The same things were measured in two ways. Each way mixes the same 4 hidden numbers, adds some noise and spreads widely along 3 directions of its own, which tell nothing about the thing.
In the rows, zero is written as 128.
Some things both ways: the first way, then the second way.
[132 122 135 100 134 154 151  87 146 131 123 149 135]
[130 147 131 133 164 140 149 117  92 147 125 153 114 126 102 123 176]

[149  81 118  75 172  97 178 127 126 143 161 194 114]
[ 72 129 128 143 126 111 185 111 153 138 162 140 153  98 153 134 135]

[149  98 121 116 187 123  83 127 173 167  90 122 150]
[144 140 112 154  82 131 104 134 140 123 136 118 187 129 176 156  99]

[163  97 124 135 170 113  79 140 139 162 103 111 160]
[115  99 151 122 106 161 130 122 144 180 188 109 120 140 100 127 112]

[156 119 102  98 202  90  36 135 110 164 118 108 145]
[152 113 184 115 127 113 170 139 148 131 160  66 147 138  77 167  74]

[171  93 125 134 149 115  84 148  68 135 147  93 170]
[124 104 158 109  94 111 141 171 148 134 119 109 138 146 137 130  94]

[144 148 138 148 139 171  72 108  92 135  93  82 178]
[180 133 146 111 127 137  92 152  89 127  92 114 125 159  79 152 132]

[172 119 136 117 128 120  47  82 149 119 122 105 183]
[125 132 163 106 151 100 165 147 109 128 111 123 125 138  92 140 139]

[146 120 163 149  95 145 162 129 160 134 126 133 173]
[189 139  93 153 120 149  95 128 116  98  68 135 134 114 124 146 150]

[177  75 129 120 167 119 106 108 114 128 117 140 166]
[127 133 125 135 118 112 148 138 133 111 108 133 144 121 141 137 134]

[122 104 143 114 143 161 252 135 117 141 140 192 102]
[104 116  94 142 118 171 116  96 133 160 154 161 105 103 111 111 177]

[169 104 152 131 104 121 104 104 182 125 136 116 185]
[121  98 123 108 114 114 135 137 152 100  96 121 109 106  75 137 138]

[132 116 111 121 164 127  90 150 131 168 109  93 138]
[141  80 144 108  82 139 105 144 167 133 139  85 120 135  76 144  89]

[130 107 104  87 176  82 131 180 120 172 157 143 109]
[154 109 155 138 113 130 173 135 171 131 152  78 146 121 126 149  74]

[145 102 173 165 113 156 190 141 170 144  99 143 165]
[189 143  72 172 103 200  66 111 109 143 109 154 128 125 154 126 161]

[169 114 143 123 136 133  69  79 187 130 100 115 184]
[156 123 141 117 160 140 145 118 107 128 116 121  96 123  47 138 157]

Other things, the second way, with their names:
K_697: [124 115 126 141  87 112 146 148 171 111 122 113 164 117 173 141  93]
K_583: [174 123 105 153 106 152 115 128 144 115 106 118 134 114 133 141 124]
K_92: [110 131 127 133  94 117 120 143 135 132 125 135 163 131 164 135 119]
K_128: [ 91  92 152 110 111 128 155 139 157 150 149 121 109 124 100 118 125]
K_577: [185 134  99 162 110 141 117 126 141  94  93 115 151 109 140 158 121]
K_705: [152 132 101 133 145 128 132 116 118  88  75 138 112  95  77 142 175]
K_209: [125 122 149 121 166 125 186 128 122 133 118 130  99 114  84 125 159]
K_814: [100 114 167 124 104 107 180 164 157 157 151 109 151 145 180 122  85]
K_653: [145 143 137 144 146 135 164 123 117 146 140 126 137 126 128 138 137]
K_484: [100 116 111 110 115  97 125 123 138  83  94 137 129  98  81 149 156]
K_868: [142 100 106 147  67 159 102 154 170 139 116 128 133 129 181 113 107]
K_704: [147 109 108 137 129 167 122 116 132 140 118 139  92 111  87 117 164]
K_632: [129 111 143 101  77 148  52 131 115 154 165 106 146 164  69 157 106]
K_598: [125 121 128 128 111 127 131 140 132 132 117 131 135 130 131 131 131]
K_618: [109 131 142  95 105  98  89 157  97 119 101 137 144 155  98 148 137]
K_215: [163 126 104 142 125 152 117 135 123 118  83 143 111 118 119 127 157]
K_372: [198 146 108 164 127 154 127 126 123 112  96 121 141 118 140 149 133]
K_544: [147 120 148 138 122 145 157 148 137 158 135 120 128 141 148 123 113]
K_52: [141  92 133 128  93 144 135 147 173 131 123 104 121 123 124 130 101]
K_371: [180 136 121 168 133 156 163 132 139 143 123 122 139 120 172 127 121]
K_538: [117 104 136 122 112 146 128 126 142 151 149 121 113 126  95 128 134]
K_809: [ 85 135 147 127 138 113 163 103 126 147 179 124 149 118  98 150 132]
K_725: [193 133 145 138 124 148 115 127 119 132 135  88 149 142  93 166  99]
K_769: [149 104 162 140 110 165 152 135 154 187 187  90 131 148 134 127  83]
K_646: [206 104 165 114  96 152 103 171 133 143 113  75 130 170 102 149  71]
K_609: [107 114 168 105 105 109 145 159 135 152 145 113 141 155 127 132 101]
K_281: [ 70 119 155 108 139  84 192 145 138 129 129 139 128 122 121 123 141]
K_869: [161 122  98 156  92 152 111 146 153 118  97 133 143 118 174 128 123]
K_885: [134 106 138 109 113 136 110 138 125 134 121 119 114 138  73 135 134]
K_562: [130  79 170  76  88 107 114 178 152 120 102  87 115 154  68 141  87]
K_550: [147 122 108 129 123 139 107 114 121 112 110 132 121 113  78 146 153]
K_174: [172 154 141 144 133 157 120 153  86 168 120 139 141 166 165 124 131]

Some of these things the first way, each followed by its name:
[136 154 132 131 132 179  87  83  96 120  96  91 166]	K_618
[159  48 130 143 146 109 101 151 189 164 119 100 168]	K_868
[153 123 173 130  77 135 156  94 196 118 137 151 170]	K_705
[156 103 125  87 136 111 137  98 106 117 164 147 142]	K_281
[129 137 123 112 121 119  82 129 159 143 139  96 141]	K_609
[164  92 135 123 133  88 133 161 137 148 161 141 154]	K_697
[132  89 111 108 166 115 153 170 103 161 148 130 112]	K_52
[157 135 140 156 102 130  51 140 104 133 137  59 190]	K_562
[102 163 119 105 139 140  99 139 170 173 105 111 112]	K_725
[150 107 162 142  95 138 189 133 151 128 149 146 162]	K_704
[155 121 124  97 179 118 123 106 121 141 121 166 135]	K_809
[145 105 136 122 135 128 112 118 173 147 117 127 151]	K_538
[153 115 148 120 133 149 163  99 113 119 130 160 152]	K_484
[160  97 142 122 124 107 112 128 160 137 147 127 161]	K_128
[145 114 134 100 129 108  96 108 204 144 126 130 145]	K_653
[117 152 142 133 101 148 154 142 111 139 147 111 143]	K_174
